There are 9 hidden switches. A switch that is on adds its own fixed numbers to the row, and there is some noise. The rows also spread widely along 9 directions, which tell nothing about the answers.
(in the rows, 100 means zero)
Some rows, each with its switches (1 for on, 0 for off) after it:
114 94 110 100 96 92 81 118 94 120 102 94 108 74 120 99 101 117 103 104
 99 114 111 94 72 125 128 91 115 121 54 95 69 95 59 : 1 1 0 1 1 0 1 1 0
132 74 134 91 119 81 97 99 95 96 119 91 93 73 122 115 85 132 104 102 118
 113 95 92 87 98 114 86 108 144 74 97 88 105 61 : 0 1 0 1 1 0 1 1 0
106 80 91 45 116 129 102 94 113 90 111 48 80 79 132 111 72 116 127 143
 106 142 98 81 48 63 84 18 162 102 70 111 60 89 102 : 1 1 0 1 1 1 0 0 0
113 89 134 111 109 121 77 147 115 104 110 77 97 78 139 110 115 140 94 96
 88 98 95 107 80 92 129 105 101 168 49 105 75 112 56 : 1 1 0 1 1 0 0 1 0
114 96 90 77 101 102 103 78 83 94 109 78 91 76 122 134 81 126 122 115 98
 125 110 66 59 104 93 54 140 76 90 93 89 91 93 : 0 0 1 0 1 0 0 0 1
110 96 64 61 72 82 80 88 92 137 113 97 104 105 114 133 106 134 98 108 99
 148 82 66 36 140 110 73 129 72 66 70 53 72 79 : 0 1 0 1 0 1 1 1 1
129 81 100 59 119 112 82 100 101 86 111 114 99 118 128 117 99 145 90 90
 116 134 64 81 48 109 127 75 102 126 49 107 62 103 73 : 1 1 0 0 0 0 0 0 1
110 105 105 115 113 115 108 121 98 91 110 74 101 100 122 106 106 120 85
 113 92 91 112 62 100 97 86 104 109 109 94 100 78 91 83 : 1 0 0 0 0 1 0 0 0
132 84 110 76 102 69 92 86 85 122 118 110 102 92 104 77 92 123 96 115
 125 127 106 76 72 124 99 92 119 86 80 95 54 93 75 : 0 1 1 0 1 1 0 1 0
120 74 115 84 110 59 115 84 95 122 135 74 86 81 107 70 86 110 99 153 133
 117 129 64 110 89 49 96 131 83 123 90 63 96 84 : 0 1 0 0 1 1 0 1 1
125 83 97 70 114 106 129 95 71 87 103 100 126 108 118 120 78 118 83 103
 95 120 115 46 37 112 85 80 127 72 87 123 51 74 91 : 0 1 0 0 1 0 0 0 0
117 92 94 92 85 70 78 75 99 106 117 92 84 93 102 144 90 126 117 109 131
 123 78 82 118 133 111 86 116 110 86 42 103 81 73 : 0 1 1 1 0 0 0 1 0
110 89 88 77 95 99 101 81 101 105 130 70 89 95 120 157 74 126 106 119
 102 116 90 64 84 94 87 73 133 108 88 67 83 79 82 : 0 1 0 0 1 1 0 0 0
133 90 125 103 142 115 85 101 89 51 76 85 75 77 123 108 104 127 113 109
 117 115 90 86 94 101 111 58 112 111 101 106 112 110 91 : 0 1 1 1 1 0 1 0 0
85 117 93 89 87 118 54 97 105 107 85 53 67 48 114 106 93 114 149 103 92
 124 110 110 74 114 136 34 135 95 62 79 112 99 97 : 0 1 1 1 0 1 0 0 0
82 117 88 90 90 116 68 108 95 123 81 59 89 62 109 64 100 98 128 109 88
 117 136 94 72 115 114 61 128 66 77 103 72 101 100 : 0 0 0 0 1 1 0 0 0
99 104 79 75 81 100 78 102 92 127 109 85 103 79 118 112 100 122 111 103
 90 130 106 80 35 124 122 65 133 84 54 93 68 86 77 : 1 1 0 1 0 1 0 0 1
120 95 101 101 107 99 114 92 78 76 111 89 111 91 126 167 89 131 95 88 94
 106 99 55 74 115 106 82 115 107 85 92 108 78 77 : 0 0 0 1 0 0 0 0 1
112 97 123 107 117 91 75 90 99 81 97 82 79 61 105 102 84 113 130 90 123
 100 103 107 125 106 131 72 102 132 85 85 130 113 79 : 0 0 0 1 0 0 0 0 0
112 85 118 88 103 108 114 125 100 111 122 63 115 66 134 101 84 116 105
 121 86 109 133 83 52 79 100 71 142 131 53 129 57 91 70 : 1 0 0 1 1 1 0 1 0
114 97 101 104 103 98 87 109 104 109 118 86 93 103 117 114 105 122 86
 121 108 104 98 74 109 111 94 106 113 113 87 74 74 89 68 : 1 1 0 0 1 1 0 0 0
113 95 106 97 104 104 88 117 97 103 106 90 94 93 111 98 108 123 98 104
 105 109 99 87 81 112 106 99 110 104 78 99 69 95 82 : 0 1 1 1 0 0 0 0 0

New rows. What belongs after each?
127 84 90 67 97 106 113 101 87 98 112 90 115 110 128 156 91 133 92 110
 98 132 86 58 41 117 95 74 135 95 66 95 53 68 78 : 0 1 1 1 1 0 0 1 0
108 96 95 78 95 100 91 87 89 98 89 87 113 86 109 107 79 104 113 97 114
 123 117 79 85 129 123 68 123 93 62 94 76 83 81 : 0 0 0 0 1 0 0 1 0
116 95 97 87 98 98 85 101 90 101 92 94 114 88 118 113 96 113 105 102 107
 121 104 81 73 131 127 74 119 104 57 94 74 89 70 : 1 0 0 1 1 0 0 1 0
109 97 112 77 114 118 93 100 86 90 74 74 104 68 118 66 88 106 119 103 94
 125 130 83 56 106 112 52 122 73 80 128 73 106 102 : 0 0 0 0 1 0 0 1 0
108 103 115 123 112 108 109 119 93 88 103 74 93 87 115 94 107 108 96 121
 100 90 126 71 113 102 83 106 115 102 101 99 85 89 85 : 1 1 1 0 0 0 0 0 0
116 103 109 112 113 117 114 120 84 80 81 79 120 98 121 99 109 110 82 102
 94 97 134 58 95 121 94 100 111 86 95 113 71 83 87 : 0 0 0 0 1 0 0 1 0
109 92 115 92 102 87 83 101 87 111 93 82 106 55 108 74 85 96 123 101 113
 116 136 102 84 118 126 68 122 107 58 110 77 101 72 : 0 0 0 1 1 0 1 1 0
137 74 94 47 115 78 98 53 68 85 112 114 84 79 115 117 72 130 126 114 120
 154 81 68 21 115 101 30 134 63 92 95 92 98 94 : 1 1 1 1 0 0 0 0 1
111 94 98 84 102 103 78 91 100 107 110 87 90 86 121 123 87 122 112 109
 106 121 93 85 83 112 119 69 123 114 66 76 87 92 70 : 1 1 0 0 1 1 0 0 0
125 90 106 92 109 92 89 96 88 99 112 93 88 89 118 126 100 131 103 112
 107 116 89 78 77 111 102 80 125 103 89 84 86 91 76 : 0 1 1 1 1 1 0 0 0
116 94 91 84 88 79 71 76 96 114 115 97 88 96 116 153 95 141 109 99 116
 123 75 77 102 132 121 85 107 110 78 49 97 94 66 : 0 0 0 0 1 0 0 1 1
132 78 103 70 120 85 96 82 93 80 111 105 93 99 113 117 83 115 107 118
 143 132 86 84 92 116 102 66 131 112 69 94 72 85 74 : 0 1 1 1 1 0 1 0 0
121 91 108 83 113 103 118 97 84 87 108 83 112 90 124 123 81 124 97 95 95
 112 111 64 64 99 99 76 113 107 78 109 78 85 83 : 0 0 0 0 0 0 1 1 0
109 92 100 97 99 90 133 88 85 89 104 67 117 91 104 117 76 94 98 119 114
 105 142 48 112 114 74 88 132 80 106 90 82 62 90 : 0 1 0 0 0 0 0 1 0
105 100 105 92 100 95 84 104 101 110 101 74 97 79 111 92 94 115 108 103
 112 113 117 91 96 118 122 78 117 115 64 90 78 89 76 : 0 1 0 0 0 1 1 1 0
101 104 81 112 71 79 111 106 86 133 128 90 131 94 106 142 88 99 92 114
 96 95 128 64 95 131 91 120 130 98 72 74 60 60 53 : 1 0 0 1 1 0 0 0 0
111 75 97 56 103 108 137 103 90 106 124 67 116 81 123 100 66 102 105 139
 94 127 135 61 30 75 60 61 159 80 79 130 35 75 92 : 1 1 0 1 1 0 0 0 0
101 101 88 95 95 102 84 91 101 98 111 75 79 94 117 142 101 132 109 106
 104 113 91 73 104 112 102 86 112 99 98 61 103 91 86 : 0 1 0 0 0 0 0 0 1
106 103 89 101 95 120 83 127 112 110 98 72 101 111 125 105 123 123 83
 125 96 113 98 70 97 119 97 98 117 103 73 83 52 83 75 : 1 1 0 0 1 1 0 1 0
122 82 121 67 116 97 83 70 84 81 99 80 81 42 130 132 59 127 151 94 110
 136 99 104 49 99 142 13 138 122 52 98 115 107 84 : 0 0 1 1 1 0 1 1 0
110 82 117 80 98 68 77 98 96 130 123 109 104 71 90 55 80 105 119 92 131
 110 119 115 85 113 126 98 106 119 58 110 64 112 68 : 0 0 0 1 0 0 0 0 0
142 70 111 51 118 86 87 89 89 105 117 122 91 101 113 69 95 137 105 115
 124 145 70 83 36 104 96 69 109 90 80 110 49 114 91 : 1 0 1 1 0 0 0 1 0
114 93 94 82 99 107 114 109 89 104 107 92 116 110 111 99 95 114 82 100
 95 112 112 60 60 112 85 103 114 82 87 113 48 80 88 : 0 1 0 0 0 0 0 0 0
108 101 111 114 102 92 91 111 96 103 90 78 106 81 109 90 100 95 101 117
 116 105 134 83 124 128 113 93 117 112 71 90 80 86 66 : 1 1 0 0 1 0 1 1 0
86 106 82 95 74 107 70 136 110 143 102 80 108 96 105 81 120 108 98 109
 95 111 114 96 79 125 109 114 118 93 57 93 35 86 74 : 0 1 0 1 1 0 0 0 0
106 93 92 78 78 76 74 68 100 121 119 85 94 72 112 142 64 118 132 103 116
 122 98 94 101 124 131 64 123 120 55 50 101 92 63 : 1 0 0 0 1 0 0 1 0
127 101 102 93 113 113 95 118 74 79 73 106 112 102 120 97 131 130 88 97
 97 129 101 63 44 138 113 82 112 68 82 121 68 87 91 : 0 1 1 1 0 0 0 1 1
105 89 112 94 79 72 99 96 100 135 137 69 92 59 114 122 77 122 119 109 94
 109 120 88 80 97 94 93 121 121 80 75 85 91 69 : 0 1 0 1 0 0 1 1 0
127 79 109 79 107 69 110 86 84 114 133 116 115 96 102 88 71 105 93 106
 126 115 115 72 81 117 101 96 122 107 69 104 62 86 61 : 1 1 0 0 0 1 0 0 0
115 91 113 78 107 113 98 102 82 91 95 87 105 66 134 112 90 132 110 87 83
 124 115 77 31 109 131 56 118 105 58 119 89 102 80 : 1 1 0 0 0 0 0 1 1
123 96 120 90 112 128 93 106 84 87 102 73 85 64 156 161 97 161 110 86 60
 118 87 76 21 93 126 49 119 122 65 99 102 100 81 : 0 1 1 0 1 1 1 1 0
120 87 79 61 98 105 110 81 83 89 108 101 118 108 121 151 70 113 103 107
 113 132 96 63 50 125 113 54 144 96 45 95 62 64 72 : 1 1 1 0 1 0 0 0 0
108 105 88 94 107 113 88 94 103 87 94 58 80 96 122 133 101 125 106 115
 103 118 94 66 106 112 100 67 118 99 96 65 101 83 94 : 0 1 0 0 0 1 1 1 0
105 103 87 75 114 155 99 137 104 93 80 44 90 96 147 96 128 135 95 131 60
 130 99 61 21 78 70 51 132 66 95 127 41 95 121 : 0 0 0 1 1 1 1 1 0
111 97 108 103 105 93 94 119 89 110 108 93 107 84 111 80 102 102 102 113
 112 106 124 91 88 114 100 96 125 101 66 115 53 92 75 : 0 0 1 1 1 0 1 0 0
123 92 120 115 118 105 113 114 86 73 94 83 115 93 123 133 103 120 88 101
 103 97 110 63 103 114 102 95 111 118 91 102 92 84 73 : 0 0 0 1 1 0 0 1 0
115 109 113 117 95 75 72 65 70 94 85 86 70 50 109 140 87 129 133 98 93
 114 108 76 102 138 120 66 109 73 119 43 152 103 89 : 0 1 1 0 1 0 0 1 0
124 92 84 81 100 73 88 75 86 113 111 108 93 110 97 108 92 113 99 124 134
 129 91 64 100 138 89 90 122 66 98 67 69 79 81 : 0 1 1 0 1 1 0 0 0
100 100 80 88 75 86 61 116 115 142 105 84 88 111 107 96 135 129 95 131
 116 127 86 84 102 132 92 113 112 86 84 63 47 92 76 : 0 1 0 1 1 0 0 1 1
127 90 91 76 108 91 86 73 87 89 93 98 93 97 113 127 85 119 104 114 123
 136 88 65 87 132 115 56 123 87 83 69 94 83 77 : 1 1 0 0 1 1 0 1 0
109 99 110 106 103 103 87 99 95 89 89 81 100 87 115 127 95 117 103 97
 107 107 109 78 111 125 122 86 110 114 76 79 100 88 75 : 0 1 0 0 1 0 0 1 0
102 115 103 125 114 116 90 107 80 66 64 70 105 66 121 130 108 105 113 93
 97 101 133 76 102 130 127 67 122 92 83 103 121 88 83 : 0 0 0 1 1 0 0 0 1
123 96 101 101 121 101 103 103 79 84 95 85 96 95 111 97 105 109 98 126
 109 114 112 62 86 114 77 80 131 68 108 107 75 84 94 : 0 0 1 1 1 1 0 0 0
109 106 88 104 77 82 93 99 79 121 111 90 119 85 116 143 98 116 101 103
 92 112 115 70 74 144 115 89 132 90 60 77 76 66 64 : 0 0 1 1 1 1 0 1 0
114 85 104 83 99 76 99 68 75 102 116 94 103 56 116 136 58 114 125 98 108
 119 124 79 64 118 125 58 135 103 64 89 108 91 64 : 1 1 0 0 1 0 0 0 1
115 100 113 116 104 96 74 116 87 99 97 104 99 86 122 138 119 139 93 82
 92 103 91 81 80 130 133 108 99 118 74 85 100 101 60 : 0 1 0 1 1 0 0 0 1
122 86 110 75 119 102 69 82 98 90 104 100 78 86 118 101 86 132 119 101
 117 125 74 98 82 104 121 60 102 115 78 86 96 121 83 : 1 0 0 0 1 0 0 0 0
137 92 109 110 113 91 101 109 79 88 98 106 105 108 118 129 119 129 80
 112 110 111 91 57 89 137 99 101 111 94 97 87 82 81 71 : 0 1 1 1 1 1 0 1 0
120 87 114 96 115 99 101 105 90 97 103 81 84 87 112 93 103 122 100 127
 100 110 107 70 84 93 66 94 114 79 127 97 78 103 97 : 0 1 0 1 1 0 0 0 0
131 83 121 96 115 64 90 93 82 109 127 118 98 77 110 84 96 125 101 102
 121 115 102 87 76 112 108 98 100 114 82 103 82 113 63 : 1 0 0 1 0 0 1 0 1
109 81 129 97 118 102 98 108 113 93 118 41 86 61 132 105 92 118 117 131
 121 110 121 94 113 76 95 62 141 146 74 105 90 98 74 : 0 1 0 1 1 1 0 1 1
117 81 107 83 122 88 101 94 99 80 110 83 99 92 109 93 87 102 108 127 147
 118 111 83 120 100 90 75 131 112 82 109 74 92 78 : 0 0 0 1 1 0 0 0 1
122 89 92 75 115 110 110 94 90 67 88 83 112 105 119 126 89 110 100 107
 119 130 101 64 77 120 103 56 130 96 75 104 73 69 90 : 0 1 0 1 0 0 1 1 0
103 98 96 79 104 133 98 106 107 89 89 52 93 84 130 115 92 118 112 123 92
 123 110 71 77 98 97 53 132 96 78 95 74 88 97 : 1 1 0 0 1 0 0 1 0
116 96 100 88 99 69 74 70 76 112 103 111 87 71 97 95 78 109 126 100 124
 120 107 95 94 135 123 74 115 83 80 76 93 102 76 : 0 0 1 0 1 0 1 0 0
111 94 101 92 101 102 98 115 94 100 87 80 113 88 114 93 102 102 99 120
 110 119 123 76 85 125 106 79 128 93 69 105 64 82 76 : 1 1 0 1 1 0 0 1 0
126 87 114 79 117 112 82 95 105 86 104 73 63 84 134 125 101 150 114 117
 100 128 72 84 74 85 96 58 113 112 96 79 90 110 94 : 0 1 1 0 1 0 1 1 0
110 115 85 105 90 95 62 108 87 108 76 103 116 100 111 109 125 118 91 87
 111 119 106 78 96 165 146 96 107 90 52 82 78 83 61 : 0 0 0 0 1 1 0 1 1
98 93 94 71 96 117 102 97 108 91 104 46 102 75 124 124 74 104 122 117
 111 124 119 82 84 97 110 40 151 119 54 98 81 68 87 : 0 1 0 1 0 1 0 1 0
123 95 84 92 100 75 81 83 88 96 85 107 97 118 89 103 112 111 92 115 134
 128 85 64 118 156 97 100 100 65 112 61 85 81 88 : 0 1 0 1 0 0 0 1 0
95 100 110 109 87 80 100 88 85 103 98 73 125 58 101 116 64 82 120 96 121
 101 159 84 129 136 133 80 135 116 52 86 100 68 57 : 0 1 0 0 1 0 0 1 0
99 100 91 89 94 125 93 117 106 102 103 70 98 90 125 130 101 122 107 105
 84 114 98 77 61 102 108 77 122 111 68 92 78 85 83 : 1 1 0 1 0 0 0 0 0
81 115 91 122 75 96 84 116 97 117 96 63 105 71 98 111 101 87 116 117 111
 94 144 92 130 136 112 98 138 99 64 77 81 67 66 : 0 1 1 1 1 0 0 0 0
113 93 112 80 98 83 69 83 94 117 104 85 80 60 104 71 85 117 130 103 118
 127 110 102 79 119 126 60 120 98 70 88 90 106 86 : 0 1 1 0 0 1 0 1 0
123 94 121 94 108 99 54 119 97 116 99 89 73 65 132 96 129 157 110 101 91
 127 78 103 49 114 128 76 105 110 74 94 84 124 78 : 0 1 1 1 1 1 0 1 1
98 107 94 99 100 112 100 108 96 93 94 69 109 93 109 106 91 95 105 110
 107 101 129 75 110 114 99 86 125 96 78 99 74 78 84 : 0 0 0 0 1 0 0 0 0
114 95 90 84 116 117 104 107 91 75 94 84 114 104 121 131 94 108 97 106
 110 118 104 69 81 116 105 69 130 104 68 108 67 75 79 : 0 0 0 1 1 0 1 0 0
109 103 104 116 93 70 74 103 91 119 100 89 91 77 104 81 116 110 105 121
 123 110 126 83 124 142 109 102 118 90 85 79 84 91 67 : 0 1 1 0 1 1 0 1 1
115 95 95 97 99 85 88 93 82 100 104 100 108 85 111 132 96 117 100 92 114
 116 104 75 81 139 128 83 120 102 71 85 97 81 65 : 0 1 0 1 0 1 0 0 1
104 106 114 117 94 96 85 122 93 114 93 78 96 71 112 82 115 112 104 109
 89 102 125 85 93 121 107 100 106 95 90 91 88 98 79 : 1 1 0 1 0 0 0 1 0
113 110 75 92 86 97 93 96 70 116 81 97 114 103 107 107 111 114 87 105 80
 125 113 46 55 149 93 87 114 31 104 85 64 76 97 : 0 0 0 0 1 1 0 1 0
116 101 99 107 106 106 90 99 89 90 94 90 93 90 123 139 100 125 100 102
 88 109 97 69 84 119 110 82 110 98 89 75 98 92 75 : 1 1 0 0 1 0 1 0 0
123 99 92 93 104 103 78 111 90 102 96 106 93 106 121 123 118 129 92 112
 102 125 79 77 69 130 108 86 114 91 74 83 67 91 75 : 1 1 1 1 1 0 1 0 0
112 92 92 77 93 103 92 111 98 122 108 81 99 95 124 113 106 129 97 118 88
 129 96 72 50 109 93 84 122 90 79 89 48 87 84 : 0 1 0 1 1 0 1 1 0
89 102 98 89 90 109 87 94 102 98 109 47 86 50 124 131 79 111 146 117 106
 117 126 100 87 95 115 42 155 116 54 91 98 90 81 : 0 0 1 1 1 0 0 0 1
144 73 128 80 131 86 91 82 83 81 112 122 86 91 112 96 85 136 98 92 117
 121 80 78 69 103 110 83 90 108 101 97 98 118 80 : 1 1 0 0 0 0 0 0 0
